The same things were measured in two ways. Each way mixes the same 11 hidden numbers, adds some noise and spreads widely along 6 directions of its own, which tell nothing about the thing.
In the rows, zero is written as 128.
Some things both ways: the first way, then the second way.
[158 120 120  96  94 110  95  82 118 119 145 155 179 111 179 117 117  93
 102 143 108 119 126 127  99 135 128]
[131 167 135 124 140 111 121 157 180 152 148 106 112 107 133 135 142 144
 114 131 135]

[147 129 172 166 108 115 135 155 116 146 124 118 129 132 135  86  80  81
 121 151 125 154 113 147 149 121 150]
[124 146 148 167 171 170 137 113 100  56 125  92 129 147 108 114 163  92
 112 143 171]

[140 149  62 149 128 102  64  32 135 158 101  94 133 189 136 135 168  95
 154 148 148 151 147 171 105 154 122]
[ 81 133  93 179 140 135 158 130 115  89 102 131 129 144 163 145 168 119
 112 133 147]

[ 98 125  72 126 154 175  29  29 138 100  86  84  69 130  93 164 170 144
 144 139 147 174 157  59 178 168  91]
[ 79 132  82 166 135 152 178 111 143  64 118 123 146 121 129 111 239 137
 108 132 165]

[113 126  92 153 169 106  21  66 113 130 126 105 100 132 170 148 131 105
 132 152 154 153 143 132 169 147 129]
[115 161  93 122 130 118 149 152 188 134 148 123 122 122  92 145 156 151
 105 126 157]

[124 136 176 153 111  95 113 175  93 130 136 128 152 152 120 141  96  97
 153 109 124 166  85 197 124 118 179]
[ 94 125 143 165 170 112  60  75  63  59  89  97 157 115 137  66 139 158
 151 166 106]

[148 121 160 129 105 131 142 127 114 129 163 138 156 118 165  69  82  73
 119 135 127 101 144 110  94 185 157]
[163  87 163 180 179 164 151  95 137  98 133 115 133 141 153 108  87 126
 109 167 147]

[105 113 152 126 115 161 120 137 169  95 184 118 168 116 116 133  99 109
 147 115 122  90 144 139 108  91 145]
[ 63 124 116 184 141 131 134 109 136  54 139 117 151 176 146 144 157 132
 148 125 141]

[105 143 107 156 160 137 135  98 191 125 173 126 130 144 150 108 121 122
 126 121 151 124 177  92 147  74 115]
[116 146 100 118 119 106 212 152 166 153 115 129 127 121 109 109 143 102
 185 100 121]

[147 132 156 137  94 113  70 122  71 116 141 121 169 166 173 118  96  72
 167 126 113 151 120 206 100 161 151]
[ 67 114 133 212 166 147 128  65  95  16  91  48 160 103  64  70 153 131
 144 174 147]

[127 117 112 114  90 126  92 102 109 137  94 123 151 164 106 116 134 109
 134  80 100 176 148 131 108 161 108]
[129 149 151 171 131 139 106 144 122 140  82 132 130 115 124 102 130 109
 112 111 127]

[115 129 132 109 109 180 100 105 144 110 130 123 124 106  97 134 122 131
 132 124 109 139 144  83 137 130 100]
[113 122 120 175 160 180 166 116 105  56  97 128 128 125 131  83 196 101
 130 124 153]

[137 129 114  95  80 141 145 115 142 115 174 139 151 133 126  94 114 112
  80 115 123  88 152  88 114 133 147]
[ 92 109 118 133 158 120 148 117 126 176  90 124 126 114 164  79 100 124
 146 167 114]

[118 120 123 100  76 122 107 101 103 133  99 139 145 153 119 104 123 113
 122 132 109 189 136 105 101 166 114]
[146 131 158  86 140 126 124 114 109 171 114 149 119 118 177  81 131 133
 162 130 117]

[155 140 133 166 123 154 114 104 144  94 136  95 124 149 130  98 120  91
 133 111 126 148 157 118 168 112 115]
[142  89  97 119 150 130 228  73  87  72 102 115 132 153  73  65 152 123
 169 109 176]

[107 136 122 154 112 123  94 100  77 130  77 131 169 148 135 137 132 111
 188 102 122 169 123 167 104 129 141]
[135 159  99 139 115 132 163 134 133 115 126 122 127 119  71 128 167 121
 107 106 154]

[125 128 123 100  85 131  73  94 115  92 137 127 145 143 121 133 147 114
 106 117 121 153 131 116 127 143 139]
[ 94 172 123  84 133  83 131 129 168 178 120  95 159  92  64  79 119 157
 177 143 118]

[115 139 132 129 117 145  88 108  94 129 110 122 134 146 115 144 120 118
 155 133 121 171 131 131 126 154 110]
[149 103 166 177 170 165 113  67 115  99 112  83 130 148 114  62  91 152
 171 142 106]

[119 128 127 134 144 118 102 119 142 124 167 128 142 118 125 136 114 116
 145  97 132 129 124 136 104 155 137]
[ 85 154 111 160 113 123  93 138 178 134 138 152 147 112 162 159 156 179
 103 128 113]

[119 141 114 123 115 118  87  96 150 142 162 133 123 143 147  93 128 116
 118 102 131 149 152 110 114 175 142]
[ 87 122  67  92 121 138 206 118 151 174 123 173 147 127 108  96 150 140
 145 127 133]

[ 98 124 133 122  95 121 167 176 100 137 115 137 114 117 137  90  58 135
 125  98 100 171  99 101 163  75 149]
[116 140 140 102 118 129 167 148 154 224 126 127 107 111 114 101  91  98
 131 126 119]

[175 111 139 113  95 118 140 118 179  89 202 120 148 120 122  82 119  87
  63  98 117 112 137  95 122 139 130]
[114 146 114 102 135 120 152 157 122 105 108 175 128 115 158 145 175 120
 115 104 167]

[172 146 135  74  61  83 119  97 140 149 154 185 197 149 126 121 153  99
  76 130 102 149 112 143  54 161 129]
[131 198 116 139 166 124 128 168 143  98 101 107 132  86  97  73 196 104
 166 129 113]

[135 145  89 117 130 110 109  83 152 134 146 133 129 142 146 132 125 124
 137 118 126 147 122 136 112 125 123]
[ 98 114  86 107 122  97 167 115 152 162 126 145 125 119 156  96 145 165
 164 125 105]

[172 148 111  86  69 150 113  90 127  78 155 113 138 135  94 137 147 112
  88 129 114 118 115 117 130 129 134]
[ 80 108 124 165 172 129 134  89  85  86  84 100 135 126 159  90 130 145
 143 158 134]

[140 112  94  64  75  73 148 121  80  81 178 156 157 162 141  98 111 114
  53  85 112 183 125  82 103 166  99]
[ 86  91 116 122 128 130 130  64  82  89 119 105  88 105 172  71 181 145
 174 148 112]

[163 132 117 112 113 106  94  94 119  97 171 133 147 157 161 111 124  88
 101 122 122 152 139 127 124 154 117]
[127 117 126 137 154 117 166 113 105  70  77 109 122  67 105  64 156 121
 164 137 141]

[177  95 106  68  75 105 101  80 158  96 184 128 146 129 115  81 140  89
  51  97  98 148 149  79  84 221  90]
[103 127 130 148 144 176 135 115 126  55 154 147 130 156 152 131 192 126
 118 116 162]

[108 119 129 127 123 130 125 135 139 149 123 135 134 129 125 115  95 124
 151  80 102 163 133 119 125 122 116]
[173  90 122 127 150 151 178 108  99 108 102 155 108 141 114  45 136 102
 161 102 126]

Other things, the second way, with their names:
J_915: [142 136 114  98 178 114 195 131 166  87 162  90 114 132  99 110 145 116
 169 144 159]
J_523: [142 131 115 102 160 129 149 127  89 149  98 154 118 148 138  89 107 122
 148 117 125]
J_771: [ 95 123 109 181 138 111 173  94  99  45  97  83 146  92 149  82 224 123
 139 148 138]
J_174: [ 92 128 144 144 176 137 114  61  73  69  96  85 174  88 114  13 181 149
 178 177 106]
J_369: [ 85 132 159 158 147 134  72 108 100  88 119 127 136 104 181  99 146 143
 150 147  87]
J_311: [119 146  58 128 157 131 155 129 130  88  99 119 109 106  95  75 220 159
 123 130 153]
J_806: [ 99 177 160 134 131 122 134 166 166 146  99 118 147  70 107 124 117 111
 152 127 123]
J_250: [154  99 144 139 176 121 149 113 135 103 120 123 128 130 154  90 100 139
 149 142 128]
J_777: [103 170 103  64 110 103 152 108 120 132 141 103 142 111  46  91 192 159
 141 106 159]
J_861: [148 120 101 127 142  74 165 126  94  69  90 162 162  94 134  96 163 152
 145 103 121]
J_883: [ 59 160 124 182 123 146 129 110 147  74 139  78 142 123  98 116 178 134
 159 124 117]
J_894: [ 98 177 153 108 140  89 130 155 137 169 109 114 161 108 112  98 108  98
 172 133 111]
J_360: [132  92 107 154 144 147 162  83 110 108 113 107 100 175 103  97 118 121
 146 125 159]
J_32: [130 130 133 149 126 116 116 166 148 102 109 186 130  88 164 173 117 142
  86 107 143]
J_389: [116  71 146 166 133 147 130  70 158  82 116 123 120  87 151  93 126 182
 151 143 124]
J_608: [144  76 144 164 183 158 115  85  79  65  85 129 118 128 141  48 122 117
 145 152 133]
J_922: [146 115 115 155 181 162 184 110 146  74 144 132 134 183 133 121 125 128
 150 125 151]
J_246: [115 115 158 138 147  91 142 148 135 150  97 153 162  80 163  87  72 110
 164 140  81]
J_267: [115 157 132  95 135 120 150 164 143 144 102 172 162  90  70  95 110 115
 136 106 134]
J_524: [124 163 117 183 122 182 152 126 176 121 128 138 151 171  68 146 122 137
 149  84 127]
J_251: [ 95 123 108 143 136 163 175  92 132  50 165  98 138 164  23 132 140 125
 110 115 189]
J_587: [109 201 115  63 125 121 162 143 161 196 111 100 129  97  45  94 146 129
 175 120 146]
J_302: [138  92 113 100 147 113 130  78  65  99 120 158 107 130 207  75 159 168
 171 128  98]
J_675: [ 93 104 113 178 149 144 166  82 130  89 127  99 137 152 139  87 138 141
 172 139 107]
J_37: [ 94 137 123 166 126 149 148 129 159  98 119 124 125  97 129 156 152 140
 109 129 156]
J_357: [133  91 149 201 189 165 131 104 100  40 117 101 130 159 130 111 117  97
  80 162 183]
J_578: [166 183  98  81 130 129 162 176 145 196  91 157  87 109 125  89 174 100
 166 101 125]
J_394: [146 139 158 158 146 132 155 146 142 115 100 114 139  60 132 124 150 117
  62 153 174]
J_795: [ 73 181  91 167 120  88 163 163 194 124 109  93 158 106 123 168 192 143
 101 134 169]
J_223: [ 89 110 103 143 156 144 142  66  84  49 101  87 128 107  89  68 180 145
 144 160 156]
J_918: [ 92 197 147 100 127 106 173 136 160 175 113  75 186  63  25  55 138 120
 190 134 107]
J_434: [124 129  94  91 122 137 156 126 154 155 136 164 118 143 111 123 162 139
 114 115 166]
J_53: [100 172 115 125  97  93  96 165 122 166 124 154 124 128 172 187 151 150
  73 100 139]
J_238: [ 57 175 120 105 120  77 109 165 113 186  65 148 149  72 147 114 132 121
 154 136 111]
J_541: [113 163  76 104 127 136 158 138 164 142 138 155 125 127 109 137 176 173
 125 110 143]
J_581: [107 171 178 148 121 139 113 172 141 133  72 144 135  72 134 113 141  84
 162  98 127]
J_767: [139 130 155 166 171 161 178 115  85  74  77 106 142  91 134  31 194  66
 163 140 126]

Some of these things the first way, each followed by its name:
[102 118 144 165 129 125 113 164  91 134 142 116 150 156 155 105  73  93
 151 100 125 134 148 157 145 102 142]	J_360
[196 134 123 110  90  81 153 124 134 153 147 111 114 149 118 105  96  83
 101 128 108 155  69 156 112 165 158]	J_250
[118 145 158 139 121 107  88 158 120 145 151 128 114 173 102 128 116 115
 130  86 120 205 124 154 139 163 129]	J_524
[ 85 145 167 156 148 161  58 109 142  87 146 153 115 112 183 108 118 128
 130 154 144 181 169  72 204  78 124]	J_918
[151 105 139 134  90 143 137 132 118 117 132  95 141 121 107  96  94  80
 122 113 117  96 127 125 121 153 162]	J_357
[117 142 165 118 105 106 196 193 114 103 161 157 137 107  91 136  84 140
 120  93 115 170  60 117 130  77 162]	J_302
[142 131 110 124  86 149 117  94 100  86 143 115 173 138  98 120 140 103
 128 105 126 115 141 125  91 166 121]	J_223
[171 133 113 154 122 124  93  64  90 125  76  99 103 138 155  95 122  81
 141 155 129 173 126 112 155 180 132]	J_394
[126 146 132 153 108 150 142 142 127 113 134 106 100 140  71 113 126 125
  91 122 138 157 133  91 182 104 119]	J_587
[176 129 123 142 139 101  41  51 148 104 174 128 149 174 215  89 147  53
  75 153 149 123 190 123 154 155 131]	J_795
[118 143 123 130 153 144  86 116 143  85 171 126  89 100  96 151 145 141
  85 116 150 144 127  66 189 122 127]	J_541
[150 138 104 111  96 131 161 115 149 100 168 120 144 133  71 130 132 127
 108  89 116 141 115 114 103 126 102]	J_883
[124 130 138 140 134  86 154 158 143 137 173 134 122 126 115 118  90 114
 120 112 131 165  96 137 118 124 138]	J_369
[136 114 133 115 136 132 118 139 103 107 185 110 125 129 142 119  60  98
 160 101 107 144 120 136 102 188 105]	J_389
[ 79 138  91 108 111 138  67  66 113 159  78 154 155 158 122 149 158 139
 132 142 126 171 170 103 109 132  94]	J_578
[163 139 107 105 107  78 125 102 114 126 134 113  82 148 123 127 117 102
  75 173 144 171  71 117 158 141 160]	J_915
[112 134 118  75  99 131  36  60 117  97 156 169 172 141 194 139 141 120
 125 142 117 149 159 117 100 141 114]	J_675
[168 148 146 156 116 105 113  96 147 155 145 139 139 152 139  80 134  81
 116 135 132 164 140 132  99 185 120]	J_174
